There are 8 hidden switches. A switch that is on adds its own fixed numbers to the row, and there is some noise. The rows also spread widely along 12 directions, which tell nothing about the answers.
Some rows, each with its switches (1 for on, 0 for off) after it:
[ 1.28  0.23 -1.10  0.82  0.93 -0.16  1.20  0.93  2.11  0.98 -1.52 -1.14
  1.15  0.79  1.31 -0.05 -0.21 -1.43 -0.14 -0.39 -2.12  0.31  2.04 -1.29
 -0.50  0.65  1.05 -1.43 -0.29 -1.92  1.11 -0.30  0.05  0.08]
1 0 1 1 1 1 0 1
[ 0.18 -0.45  0.15  1.92 -0.02 -0.89 -1.12  0.87  1.07  0.29 -0.54  0.99
  0.36 -0.81  1.26 -0.35 -0.39  0.13  0.80 -1.25 -1.03 -0.81 -0.52 -0.68
  0.46  0.76  1.20  0.01 -1.75  0.02 -0.86 -0.39 -0.19 -0.07]
0 1 0 1 0 1 1 0
[ 1.64  0.82  0.88 -0.66 -0.91 -1.26 -1.06  1.06 -3.13  0.68 -1.55  0.34
 -0.63 -1.46 -0.71  0.62  0.55 -1.82 -0.32 -0.30  0.03 -1.24 -1.46  1.62
 -1.52 -0.75 -1.79  0.41 -2.20 -0.46  0.81  0.51  0.23 -0.33]
1 0 0 0 1 0 1 0
[ 0.15 -0.94  1.30  0.51  0.38 -1.51 -0.44  0.99  1.18  2.65  0.67  0.10
 -0.42 -1.02  0.05 -1.00  0.14  0.81  1.24 -0.36 -0.64 -0.03  0.48 -0.04
  0.23  1.89 -0.44 -0.41  0.66  0.79  0.23 -0.02  0.44  0.05]
0 0 0 0 0 1 0 1
[ 2.23 -0.84 -0.51  0.93 -0.99 -1.85 -0.06 -0.12 -1.73 -0.55 -0.15 -0.81
  0.31  1.31  0.37  0.82 -0.41 -0.08 -2.24 -2.73 -2.39 -1.36 -2.40  0.13
 -2.74 -1.36  1.69  4.27  0.96 -0.91  2.23 -0.42 -1.34  2.02]
1 1 1 1 1 0 0 0
[ 0.02 -1.64  1.33 -0.15 -1.37  0.36 -1.88  1.94  0.03 -0.27 -1.78  0.05
  0.18 -0.17 -0.46 -0.65 -0.12 -0.20  1.49 -1.86  0.87 -1.77 -0.30  0.72
 -0.07  0.04  0.19  1.21 -2.55 -0.11  2.18 -1.56  0.91 -0.78]
0 0 1 0 0 0 0 1
[ 1.62  1.03 -1.28  1.47  0.12 -0.24  0.74 -0.51  0.58 -0.49 -1.17  0.69
  0.26  0.16  2.04 -0.55 -0.40 -0.66 -0.81 -0.77 -2.70 -0.17  0.11 -1.02
 -0.45 -0.45  1.34 -0.14 -1.28 -1.37 -0.55 -0.60 -0.14  0.90]
1 0 0 1 0 0 1 0
[-1.92 -1.16  0.95 -2.14 -0.15  0.80  0.46  2.71 -0.56 -2.39  0.17 -0.41
  0.56 -0.14 -0.26 -0.22  0.61  1.15 -0.99 -2.82 -0.47 -0.91 -1.18 -0.57
 -1.76  0.69 -0.35  1.95  2.06  1.76 -0.41 -0.97 -1.53 -0.54]
0 0 1 1 1 0 1 1
[-1.91  0.42  0.48 -0.55  1.25 -1.73  0.87  0.47 -1.04 -1.59 -0.74  0.19
  0.44  1.44 -1.02  0.58  1.36  0.88 -1.10 -0.57 -2.14 -0.76 -0.64 -1.56
 -1.17  0.46 -0.68 -0.22 -0.35  1.09 -1.73  1.76 -0.83  2.05]
1 1 0 0 0 0 0 1
[ 2.59  2.37 -1.83  0.63 -0.41  0.13  0.35  0.45  0.10  3.40 -0.82 -0.34
 -0.71 -2.85  2.34  0.38 -0.48 -4.20  0.08 -1.34 -0.49  1.69  0.89  0.38
 -1.22  1.43 -0.62 -2.93 -0.89 -1.08  1.05 -0.33 -1.52 -2.15]
1 0 1 1 1 0 1 1
[-0.14 -0.59 -0.90 -0.58 -0.02 -0.22 -0.25  0.70  0.19 -0.40 -1.04 -1.16
  1.13 -0.17 -0.45 -0.77  0.31 -1.78  0.74 -0.76  1.60 -0.98  1.75  0.58
 -0.69  0.21 -0.49 -0.73 -0.79 -1.07  1.57 -0.09 -0.30 -0.82]
0 0 0 0 0 0 1 1
[-0.06 -0.03  0.13 -1.92  0.84 -0.65  1.44  1.03 -0.22  0.13 -0.97 -2.82
  1.46  0.08 -1.31 -0.34  1.06 -1.64 -0.07 -0.49  0.12 -0.44  3.22  1.45
 -1.14 -0.78 -1.24 -2.72  1.43 -0.59  2.09  1.03 -0.51 -0.14]
1 1 1 0 0 1 0 1
[ 0.51 -1.33 -0.81  0.59 -0.44  0.68  1.56 -0.23  0.67 -0.68  0.39 -1.40
  0.21  0.44  0.95 -0.62  0.12  0.98 -0.39 -3.28  0.18 -0.12  0.87  0.02
 -0.53 -0.30  1.87  1.25  3.51  0.77  2.61 -0.76 -2.45  0.71]
0 0 1 1 0 0 1 0
[ 0.40 -0.46  0.66  1.54  0.95 -1.62  0.01  1.48  0.01  1.30 -0.61 -0.02
  0.55 -0.93 -0.24  0.98 -0.11  1.16 -1.07  0.10 -2.56 -0.10 -0.48 -0.42
  0.80  1.03  0.84  1.50  0.31 -0.55 -0.47  0.73 -0.53  0.37]
1 0 1 0 0 0 0 0
[-1.67 -1.35 -1.73  0.17 -0.14  0.32 -0.70  0.20  1.13 -2.37 -0.95 -0.95
  2.05  2.92 -0.30 -1.20  0.63 -0.94  0.67 -2.21  1.12 -1.01  1.04 -0.75
 -0.78 -0.78  1.81  1.53 -0.44 -1.48  1.20 -0.85  0.03  0.48]
0 0 1 1 1 1 0 0
[ 1.41 -0.60 -0.84  1.77 -0.18 -2.25 -1.91 -0.76  0.26  1.91 -0.12 -0.80
  1.24 -0.72  0.17 -1.06 -0.58 -1.65  0.36 -0.75  0.06 -0.85  1.32  1.46
  0.84 -0.79  0.68 -0.34 -1.26 -1.74  1.54 -0.26 -0.16 -0.18]
0 1 1 0 0 0 1 1
[-0.41 -0.49  0.25  0.32 -0.96 -1.00 -1.48 -1.19 -1.71 -0.62 -0.65  0.52
 -0.12  1.14  0.03 -0.32  0.40 -0.36  0.68 -1.93  0.93 -1.19 -0.75  0.34
 -0.03 -0.89 -0.22  0.92 -1.91  0.78  0.41  0.02 -0.02  1.16]
0 0 1 0 1 0 0 0
[-2.29 -0.83 -0.10  0.24  0.98 -1.23 -1.16  0.86  1.12 -0.24  1.17  1.43
  0.42  0.47 -0.23 -1.71  0.62  1.83  0.37 -1.20 -1.36 -0.19 -1.09 -1.33
 -0.30  1.28  1.02  2.37  0.38  0.34 -1.82 -0.68 -0.37  0.55]
0 0 0 1 0 0 1 0
[-4.19 -1.90  0.73  0.59  0.59  0.46 -1.64  1.51  0.80 -1.18 -0.27  1.12
 -0.35  1.96 -1.28 -1.17  2.00  2.02  1.46 -2.59  1.01 -0.50 -0.78 -1.87
  0.45  1.44  1.03  1.09  0.18  2.49  0.11  0.06 -0.81  0.94]
0 1 0 1 1 0 0 1
[ 1.24  0.44  0.34  1.61 -0.43 -0.56 -0.97 -1.31 -1.45  0.11 -0.47 -0.53
  0.41 -2.46  1.09 -0.50 -0.85 -0.27 -1.48 -0.31 -0.44 -0.67  1.19  2.50
  3.02 -1.86  0.14 -0.90  0.26 -0.10 -0.33  0.64 -0.53 -0.23]
1 0 1 0 0 0 1 1
[ 1.73 -0.52  0.94  1.30 -0.09  0.88  0.65  0.74  1.41  0.84 -1.39 -0.32
 -0.60 -1.20  1.54 -0.94 -0.12  0.68  0.79 -0.58 -1.27 -0.39  1.90 -0.08
  1.40  0.26  0.36 -2.16  0.07  0.13  1.51 -0.33 -0.13 -0.07]
1 0 0 1 0 0 1 1
[ 0.08 -1.18 -0.02  1.38  0.40  0.67 -0.70  2.92  2.35  0.66 -0.69 -0.41
  1.16 -1.48  0.10 -1.20 -0.87  0.69 -0.43 -0.82 -1.49 -0.11  0.88 -0.02
  1.05  0.91  1.84  1.42  0.23 -1.76  0.49 -1.71 -0.03 -1.44]
1 0 1 0 0 0 1 1
[ 1.98 -1.21  0.84 -0.78 -0.16 -1.22  1.05  0.62  0.83 -0.94  0.09 -1.21
  0.99  0.00  1.60  0.11 -1.38  0.63 -1.02 -0.63 -2.59 -1.40  0.41 -0.65
 -1.11 -0.12 -0.12  1.04  0.31 -1.01 -0.41 -1.38  0.60  1.03]
0 0 1 0 1 0 0 0
[-0.51 -1.13 -0.82  0.65 -0.60 -0.36 -0.43 -0.04 -0.06 -1.80 -0.02  0.05
  0.65  1.34 -0.03 -1.07 -0.03  0.75 -0.28 -2.14  0.45 -1.19 -0.66 -0.27
 -0.91 -0.65  1.30  2.72  0.18 -0.13  0.83 -0.67 -0.78  1.12]
0 0 0 0 0 0 1 0
[-3.86 -1.03  1.31  0.16 -0.10  3.40  0.59  3.36  0.64 -2.22 -0.66  1.10
 -0.98 -0.88 -0.10 -0.08  1.12  2.68  0.27 -3.46  0.98  0.45 -0.93 -0.68
  1.13  1.75  1.40  1.34  1.79  3.64 -0.87 -0.78 -1.59 -1.00]
0 0 1 0 0 0 0 0
[ 0.50  1.05  0.71 -0.52 -0.69  1.52  1.28  1.12 -1.22 -0.32 -0.90  0.37
 -1.14 -0.50  0.45 -0.54  0.83 -0.95 -0.86 -2.18 -0.74 -0.02 -0.51  2.60
 -0.73 -1.71  0.31  0.87  0.93  0.74  1.23 -1.25  0.22 -0.48]
0 0 1 0 0 1 0 0

New rows. What belongs after each?
[-1.97 -1.21 -0.15  1.01  0.28 -0.61 -2.02  0.92 -0.08  0.04 -1.13  0.44
  0.69  1.33 -1.27 -0.79  1.25 -0.25  1.26 -1.52  0.71 -0.63 -0.17  0.15
  0.57  0.05  1.51  1.68 -1.41 -0.48  1.33 -0.26 -0.10  0.11]
0 0 1 1 0 0 0 0
[ 1.36 -0.97  0.32  0.06 -0.27 -2.20 -0.21  0.31 -0.35  0.46 -1.06 -1.42
  1.19  0.32 -0.04  1.15 -0.53 -0.40  0.81 -0.64 -0.11 -1.18  0.47 -1.07
 -1.23  0.81 -0.73 -0.60 -1.26 -0.31  1.13  1.02 -0.68  0.86]
1 0 1 0 1 1 0 0
[ 1.36 -0.35  1.83 -0.29  0.63 -2.19  0.61  1.00  0.30  2.32 -0.08 -0.88
  0.17 -1.22  0.21  0.20  0.03  0.12  0.30  0.13 -1.59 -0.36  1.11  0.68
  0.39  0.95 -1.24 -1.55  0.65  0.37  0.42  0.54  0.05  0.15]
0 0 1 0 0 1 0 1
[-1.89  1.38 -0.67  0.97  2.02 -0.24  0.78  1.00 -0.52 -0.77 -1.67  0.39
  0.98  0.73 -1.09 -0.23  1.38 -0.58 -2.52  0.41 -2.48  0.38  0.67  0.38
  1.22 -0.76  0.94  0.79  0.19 -1.46 -1.33  0.83  0.17  0.42]
1 0 1 0 0 0 0 1
[ 1.58 -1.21  1.08 -0.01 -0.25 -1.86 -0.68  1.30  0.81  0.89 -0.17 -0.47
  0.55 -0.77  1.02 -0.07 -0.67  0.61  0.19 -1.22 -2.25 -1.17 -0.09 -1.08
 -1.15  0.84 -0.39 -0.82 -0.56  0.21  0.65 -0.61 -0.70  0.47]
1 1 1 1 1 0 1 1
[ 0.80  1.31 -0.32 -1.90  0.32  0.61  1.16  1.63  0.96  0.64 -0.58 -0.91
  0.55 -1.21  1.26 -0.79 -0.20 -3.16 -0.14 -0.25 -1.05  0.26  2.26  0.84
 -1.21  0.46 -1.34 -2.03 -0.67 -1.65 -0.11 -1.63  1.20 -1.63]
0 0 1 0 1 0 0 1
[ 1.33  1.00 -0.14 -0.53  0.27 -2.13  0.42  0.03 -1.69  0.88 -1.23  0.05
  0.08  0.37 -0.08  0.58  0.69 -1.89 -0.41 -0.17 -0.67 -0.98 -0.47 -0.10
 -1.84  0.31 -1.77 -0.69 -1.59 -0.49  0.86  0.84 -0.41  0.81]
0 0 0 0 1 0 1 1
[-0.49 -0.97  0.05 -0.06  0.20 -0.74 -0.21  0.44  0.61 -0.43 -0.49 -0.59
  1.17  0.64  0.03 -0.70  0.17  0.18  0.40 -1.28  0.12 -0.87  0.93 -0.50
  0.13  0.03 -0.41 -0.67 -0.16  0.07  0.17  0.07 -0.50  0.20]
0 0 1 0 1 1 1 1
[ 1.60 -0.28 -1.02  2.84  0.13 -1.04  0.31 -1.95  0.72  0.24 -0.05  0.19
  0.07  0.09  2.62 -0.21 -0.86  0.26 -0.12 -0.97 -1.02 -0.37  0.60 -1.29
  1.25  0.21  1.12 -0.51 -0.14 -0.08 -0.14  0.32 -1.02  1.38]
0 0 0 1 1 0 1 0
[ 1.68 -0.06 -1.10  1.30 -0.07 -0.24  0.03  0.70  2.33  0.37  0.05  0.06
  0.64  0.03  2.37 -0.96 -0.97 -1.10 -0.22 -1.51 -2.08 -0.38  0.13 -1.12
 -1.13  0.48  1.38 -0.05 -0.55 -1.39  0.06 -1.49  0.01 -0.02]
0 1 0 1 1 1 1 1
[-0.03 -0.69  1.04  0.29  0.85 -0.49 -0.41  2.76  0.82  0.85 -0.11 -0.13
  1.01 -2.41  0.48 -0.06 -0.52  0.32 -0.64 -0.29 -2.00 -0.37  0.34  0.25
  1.10  1.31  0.39  0.42  0.52 -0.57 -1.01 -0.71 -0.23 -1.59]
0 0 1 1 0 0 1 1
[-0.02 -1.73  0.39  0.09 -0.10 -0.24 -0.80  1.82  0.07  0.49 -0.60 -1.83
  0.94 -0.50 -0.60  0.16 -0.07 -0.34 -0.05 -1.37  0.26 -0.67  0.90  0.41
 -0.15  0.81  0.41  0.97  1.30 -0.60  2.15 -0.04 -0.82 -0.64]
1 0 1 1 1 0 0 1
[ 1.44 -0.21 -0.24  2.33  0.99 -0.10 -1.13  1.08  0.21  0.21 -1.98 -0.54
  2.11 -1.48  0.49 -0.13 -0.75 -1.71 -1.47  1.17 -1.50 -1.15  1.99  2.16
  3.23 -1.82  1.48  0.46 -1.13 -3.92  0.19 -0.48  1.23 -1.40]
0 0 1 1 1 0 1 0
[ 1.47 -0.72 -1.09  3.08  0.39 -2.39  0.13 -0.21 -0.74  1.79 -0.59 -1.01
  0.29  0.29 -0.06  2.10 -0.51 -0.06 -1.27 -0.58 -0.67 -0.24 -0.82 -1.49
 -0.33  1.86  1.08  1.57  0.88 -0.64  1.54  2.26 -2.32  1.38]
1 0 0 0 1 0 0 1
[-3.25  0.65 -1.30  0.57  0.95 -2.24 -2.22  0.53 -1.98  0.42 -1.15  1.34
  0.46  2.20 -2.53 -0.17  2.28 -1.24  0.29 -0.94 -0.04  0.00 -2.13 -0.60
 -1.69  0.72  0.52  2.08 -2.11 -0.50 -0.15  1.73 -0.54  0.66]
1 0 0 1 0 1 0 1
[ 0.50  0.21  0.49  0.15  1.03 -0.53  1.81  1.09  0.73 -0.18 -0.72  0.09
  0.42 -0.30  1.14  0.43 -0.01  0.80 -1.02 -0.51 -2.13 -0.46  0.54 -1.26
  0.28  0.46 -0.21 -0.85  0.34  0.22 -0.88  0.09 -0.60  0.60]
0 0 1 0 1 0 1 0
[-0.09 -0.30 -0.37  2.69  1.30 -4.82 -2.34 -1.81 -1.57  2.85  1.90  0.54
  0.32 -0.32 -0.65  0.04 -0.27  0.76 -1.44  1.11 -1.87 -0.18 -1.51 -0.28
  0.94  0.83  0.52  2.85  0.52 -1.20 -2.07  1.98 -0.72  1.84]
1 0 0 0 1 0 0 0
[ 0.83 -0.11  0.80 -0.80 -0.52  0.53  1.26  0.76 -0.75 -1.14 -0.77 -0.33
 -0.35  0.10  0.71 -0.10  0.29 -0.11 -0.77 -1.64 -0.92 -0.89 -0.09  0.79
 -0.79 -1.05 -0.18  0.78  0.52  0.55  1.01 -0.90  0.16  0.70]
0 0 1 0 1 0 0 0
[ 2.31 -0.49  0.07  0.41 -1.23 -2.32 -0.83 -1.20 -1.03  0.36 -0.85 -0.71
  0.12  0.27  0.95  0.51 -0.64 -1.00  0.73 -1.06 -0.60 -1.28 -0.47 -0.51
 -1.74  0.37 -0.47 -0.27 -2.14 -0.22  1.44  0.42 -0.42  1.33]
1 0 0 1 0 0 0 1
[-1.59 -0.80 -0.82  2.12  1.05 -0.70  0.26  0.69  1.30  0.64  0.43  0.96
 -0.06  1.57 -0.01 -0.56  0.70  2.70 -0.85 -2.06 -1.61  0.68 -1.39 -2.58
  0.01  1.49  2.22  2.54  1.70  0.75 -0.17  0.17 -2.14  1.65]
1 0 1 0 1 0 1 0
[ 1.21  0.29  1.77  0.85  1.47 -1.06  0.67  2.31  0.70  2.04 -0.56 -0.47
  0.88 -3.64  0.63  0.46 -0.74  1.03 -0.91  1.51 -3.09  0.11  1.54  0.68
  2.37  0.99 -0.57 -2.01  0.60 -0.62 -2.02  0.82  0.00 -1.24]
1 0 1 0 0 1 1 0
[ 1.30  0.14 -0.55  1.04  0.92 -2.92  0.82 -0.38 -0.58  1.09 -0.26 -0.30
  1.07  0.76  0.05  0.29  0.49 -0.09 -0.92 -0.45 -2.26 -0.46 -0.22  0.21
 -0.61 -0.65  0.66  1.10  0.69 -1.10  0.96  0.89 -0.89  1.30]
0 0 1 1 0 1 1 0
[ 0.82  0.70 -0.87 -0.54 -0.11  0.51  0.18  2.60  0.21 -0.79 -0.25 -1.33
  1.54 -3.28  0.93  0.36 -1.40 -2.10 -1.28 -0.19 -0.55 -0.32  0.86  0.71
 -0.76  1.17 -0.45 -0.37  0.03 -1.78 -1.80 -0.31 -0.51 -2.85]
1 0 0 0 0 1 1 1
[-0.91  0.16  0.80 -0.15  0.20 -0.56 -0.73  1.93 -0.96 -0.47 -1.75  0.35
  0.60 -0.02 -0.61  0.74  0.52 -0.24 -0.17 -1.02 -1.48 -0.62 -0.98 -0.24
 -0.50  0.42 -0.14  0.47 -1.44  0.37 -0.57  0.56  0.01 -0.20]
1 0 1 1 0 1 0 1
[ 0.77 -1.03 -1.06  0.62  0.44 -1.81  0.67  0.70  0.33  0.06 -1.11 -1.12
  1.71  0.93 -0.05  1.11 -0.15 -0.62  0.12 -1.20  0.02 -1.03  0.26 -1.79
 -1.40  0.96  0.26  0.63 -0.65 -1.10  1.70  0.74 -1.67  0.81]
0 0 1 0 1 0 1 0
[ 0.25 -0.93 -0.57  0.64 -0.38 -1.33 -0.12 -0.42 -0.62 -0.38  0.02 -1.32
  0.91  0.50 -0.21  0.16 -0.16 -0.13 -0.65 -1.85  0.44 -0.78  0.18  0.41
 -0.39  0.07  0.76  1.59  1.17 -0.01  1.39  0.34 -1.39  0.68]
0 0 1 0 0 0 0 1
[ 2.03  0.63  0.34  0.00 -1.00  0.99  2.32  0.36  0.34  1.48 -0.51 -0.87
 -1.55 -1.66  2.51  1.04 -0.41 -0.65  0.42 -2.51 -0.25  0.86  0.73 -1.21
 -0.99  2.04 -0.94 -2.93  1.11  2.47  1.41  0.13 -2.21 -0.16]
1 0 1 0 1 0 0 1
[-0.35 -0.89 -0.54  1.14  0.45 -0.77  0.10  0.23  0.31  0.64 -0.44 -1.26
  0.63  0.22 -0.11  0.38  0.11 -0.40 -0.16 -1.30  0.57 -0.04  0.97 -0.29
  0.73  1.10  0.60  0.18  1.28 -0.02  1.28  0.77 -1.38  0.19]
0 0 1 0 1 0 0 1
